The rows come from 4 hidden closed curves, with some noise, and rows from the same curve form a group. Each curve winds through 6 dimensions. The rows are also pushed far along 5 directions, which tell nothing about the answers.
In the rows, 128 means zero.
Known rows, each followed by its group:
[170 101  98  93 140  82 172 131 101  36 158 156 166 161 110 170  96] : (1)
[121 108 127 105 136 116 145 108 143 101 210 130 126 183 127 171 125] : (3)
[105 114 138 126 177 142 160  74 150 123 160 163 183 152 100 102 154] : (1)
[116 135 115 149 131 116 134 112 116 122 108 140 104 103 129  21 131] : (3)
[124 148 151  91  89 198 162 102 132 161 162 202 181 120  87 106 151] : (0)
[104  92 126 123 171  99 163 100 158 101 172 109 145 164 125 140 150] : (2)
[143 173 117 136  84 136 124 126 102 153 133 157 101 123 117  74 119] : (0)
[116 153 129 128  75 181 154 135 129 144 127 159 112 115 111  76 149] : (1)
[103  85 133 135 180  84 139 102 155  94 136 110 132 135 123 110 137] : (3)
[131 177 138 147  39 186 117 124 103 176 173 169  81 157 120 126 104] : (0)
[110 146 124 138  94 139  84 158 122 160 109 100  61 118 166 119 114] : (1)
[129 102 123 109 156 117 119 157 145 125 143  95 162 134 138 201 144] : (1)
[132 105 123 126 138 136 211  94 132  55 151 181 179 150  74  97 147] : (0)
[130 113 120 113 109 113 100 173 124 117 138  73  94 132 168 194 112] : (1)
[161  97 121 100 125 100 157 143 109  61 116 114 164 119 128 185 110] : (2)
[137 108 161 127 112 128 139 134 144 139 114 120 176 110  96 192 137] : (2)
[ 79 125 154 170 149 154 122  95 165 186 157 108  97 149 139 105 160] : (1)
[124  88 114 125 174  72 145 131 137  87 112  99  84 122 163 113 120] : (0)
[129 154 138 130  58 182 152 143 123 157 118 180 126  96  91  78 143] : (3)
[127 145 138 116 111 166 103 136 123 123  84 173 161  83  95  78 130] : (3)
[ 94  67 138 118 146 122 134 127 152  88 201 100 142 175 139 200 128] : (3)
[105 140 137 117 147 155 126 108 145 147  87 173 136  75 110  15 156] : (3)
[130 155 139 121 117 140  92 159 144 161  40 133 152  51  95  80 154] : (0)
[ 63 106 150 148 188 156 119  91 180 158 146  87 167 137 129 110 188] : (1)
[122 145 143 167 124 148 131 122 124 155  38 126 105  74 133  62 137] : (2)
[126 134 147 131  89 141  67 161 127 174 147  99 103 148 150 228  99] : (2)
[114 138 153 134 146 136 114 101 142 159  65 160 132  70 108  43 138] : (0)
[146 125  98  97 140 145 211 106 113  65 165 165 131 159 136  98 138] : (1)
[ 86 122 120 145 169 128  97 111 140 124 126  92 139 144 146 106 140] : (1)
[156 119 115  92 148 133 183 128 123  80 111 165 174 108 109 110 145] : (1)
[139 149 102 156 128 102  93 141  91 108  62 119  52 115 168  75  81] : (2)
[131 103 135  98 170 122 178  91 150  69 129 176 198 126  75 106 148] : (3)
[121 171 130 151  99 171 107 138 123 185 117 120  97 122 142 109 140] : (0)
[113 105 123 151 191  88 118 120 141 140 120  53 105 138 179 154 138] : (3)
[147 135 117 122  72 119 132 165 121 121 159 131 127 136 100 156 125] : (0)
[113 123 143 127 147 138 106 123 143 141 110 126  91 123 151 129 122] : (3)
[121 104 112 130 168  98 110 129 126  68 119 110 100 145 153 128 103] : (3)
[119 105 139 102 166 147 118 123 142 125 146 112 197 139 134 195 143] : (1)
[123 115 149 108 143 166 165 100 143 126 140 154 191 135 106 158 150] : (2)
[119 121 142 130 120 158 154 105 140 103 151 169 197 139  67 120 149] : (3)
[103 131 126 149 127 115 109 134 134 131  65 118 109  77 121  38 140] : (2)
[133 115 111 102 180  85 107 132 136  96 103 120 143 117 132 119 124] : (2)
[118 139 134 159 106 150  71 185 133 170  78  80 101  97 150 161 133] : (0)
[125 120 133 125  66 118 111 153 119 128 170 118  99 149 126 176  98] : (2)
[155 150 106 123  76 113 116 164 107 127 165 114  86 164 139 184  99] : (2)
[161  97 136 109 121  98 138 144 110  88 120 136 145 113 124 181  94] : (0)
[113 134 162 129  79 164  85 149 135 208 162 111  91 132 156 199 117] : (0)
[109 132 122 168 160 150 163  89 129 137 149 111  72 180 173 116 135] : (3)
[149 119 104 121 152  79 112 139 115  88 142 100 106 167 154 185  92] : (2)
[151 116 125  93 139 123 135 135 132  89 145 144 222 144  85 200 131] : (2)
[184 154 118  90  58 127 164 145  85 122 136 186 101 108 120 117  95] : (0)
[ 81  96 106 127 185 104 113 111 140  98 159  69  87 172 194 130 125] : (1)

New rows. What belongs after each?
[113  98 133 132 194 114  85 133 136 111  71  90 188  93 138 138 137] : (0)
[136 147 156 114  73 167  71 168 133 187 135 126 155 124 113 232 118] : (2)
[161 104 110  95 150  87 183 113 118  71 165 153 127 152 128 140 114] : (1)
[122  75 127  97 186  95 142 145 157  88 106  97 181 101 129 158 155] : (0)
[ 99 101 126 150 165 142 147 114 139  87 103 119 146 125 128  94 148] : (1)
[125 121 146 154 164 153 140 120 140 124  59 138 173  80 103  87 159] : (1)
[ 98  99 153 118 139 175 152 112 157 125 158 140 176 146 113 165 155] : (0)
[127 128 133 106  95 125 155 121 139 130 178 152 127 141 100 124 135] : (1)
[137 147 139 124  98 133 153 104 125 121 102 191 111 103  88  49 120] : (0)
[ 64 125 145 180 188 176 127  90 172 156 106 104 141 137 128  78 184] : (0)
[132 158 134 136  65 158 166 118 125 127 126 189 131 108  66  46 143] : (1)
[117 105 152 129 165 116 160 103 159 126  76 135 172  80  94  85 163] : (2)
[ 98  96 135 126 155 157 186 102 156 129 204 111 121 185 156 172 160] : (0)
[102 121 147 122 116 162 183  97 160 161 201 131 132 166 120 151 167] : (2)
[108 134 142 121 149 129  97 124 154 186 135 108 124 119 139 129 149] : (1)
[ 95 109 139 141 176 152 112 119 155 150 139 108 173 147 134 164 156] : (1)
[123 150 147 102  85 183 132 119 133 185 201 161 148 162 115 178 136] : (1)
[144 143 132 143 126 147 123 129 115 122  87 160 178 106  90 112 128] : (1)
[150 157  97 114  89 114 137 128  89  98 130 177  59 117 135  27  94] : (3)
[143 152 122 107  97 166 142 124 102 108 106 180 155 108 107  86 122] : (2)
[116 123 125 128 144 134  89 135 123 111 108 122 114 118 147 111 114] : (3)
[131 148 141 129 123 159 132 106 131 139 115 175 181 124  82 112 136] : (2)
[131 133 125 128 102 114 107 145 127 132 142 127 140 123 104 129 125] : (0)
[129 133  98 163 119  88 114 140 108 108 142 103  54 164 155 116  95] : (1)
[134 132 129  83  86 150 122 167 130 136 143 126 154 108 121 165 140] : (2)
[144 157 138 107  58 167 112 146 105 138 113 173 150  98  98 122 112] : (2)
[134 164 128 123  98 151 124 131 131 159 142 148 139 131 102 117 142] : (2)
[145  93 142  76 104  95 150 137 139 110 192 121 136 146 124 217 115] : (2)
[153 183 127 120  78 174 137 121  99 158 107 190 109 108 117  71 117] : (1)
[148 136  95 115 116  89 143 142 105  81  98 128  67 109 147  60 106] : (1)
[122 118 140 121 150 145 171  81 146 118 180 172 208 158  73 126 157] : (1)
[118 113 126 108 136 133 114 153 145 132 161 109 182 146 115 195 148] : (1)
[110 138 137 152 142 182 183  75 138 127 154 159 140 162 115  93 158] : (0)
[149  86 134  85 149 102 146 160 139  98 115 109 181  98 125 199 138] : (0)
[134 143 129 126  85 115  94 165 126 175 132 121 115  99 119 121 127] : (0)
[125 125 152 133  91 133 111 133 131 141 125 127 157 110  97 150 125] : (2)
[137 103 153 108 112 144 119 141 129 109 114 151 207 102  87 181 123] : (0)
[172 126 148  88  92 125 123 172 125 122  63 148 162  59  97 170 117] : (0)
[170 119 134  65 124  96 140 142 132 103 120 163 211  88  73 155 131] : (1)
[127 166 118 118 100 159 125 146 119 153  73 149 100  74 133  36 143] : (2)
[148 157 119 129 113 146 126 126 109 148 161 147 133 158 128 153 118] : (1)
[153 148 128 139  74 145 119 142 101 140 166 143 117 162 121 185  97] : (1)
[ 96 161 140 170  83 202 107 128 129 182 152 127 117 154 126 128 145] : (1)
[102 109 140  99 189 140 162  96 167 123 100 141 193  86 108  63 186] : (2)
[ 97  97 146 125 183 161 165 110 168 137 117 121 177 113 125 125 184] : (0)
[ 96 114 162 178 149 145 106 127 159 195 110  88 126 111 137 143 159] : (0)
[118 128 140 176 113 144 110 158 138 160  95  95  98 113 135 143 138] : (0)
[109  93 121 126 195 104 158 118 154 122 141  87 136 132 154 126 165] : (0)
[139 108 155 110  78 160 127 165 136 127 157 120 146 142 117 252 120] : (0)
[ 97 162 152 131  82 188 113 102 139 181 157 157 149 133  95  95 148] : (1)
[ 85  80 166 128 181 137  77 127 166 143 100  86 166 107 144 184 138] : (0)
[130 121 101 104 152 124 172 109 116  52 102 152 150 115 121  52 136] : (1)
[130 106 111 155 181 100 204  77 126  56 120 143  99 154 132  59 130] : (0)
[117 119 127  87 131 144 163 112 148 133 210 135 129 176 139 169 145] : (2)
[ 82 102 160 140 148 162 153 102 169 163 138 105 151 127 130 135 174] : (2)
[123 141 127 130  93 174 154 109 111 104 167 174 121 168 117 121 114] : (0)
[124 149 102 168 139 116 125 137 112 165 110  98  43 121 183  62 132] : (0)
[ 94 142 158 139 129 172 109 110 162 181 142 141 154 125  98 111 163] : (3)
[ 86 116 134 152 166 169 150  92 140 142 146  90 115 158 176 127 157] : (2)
[114 145 124 141 119 146  98 138 132 146 137 118 166 139 108 139 143] : (1)
[137 125 100 157 149 103 163 125 116  73  86 137 108 121 121  55 128] : (0)
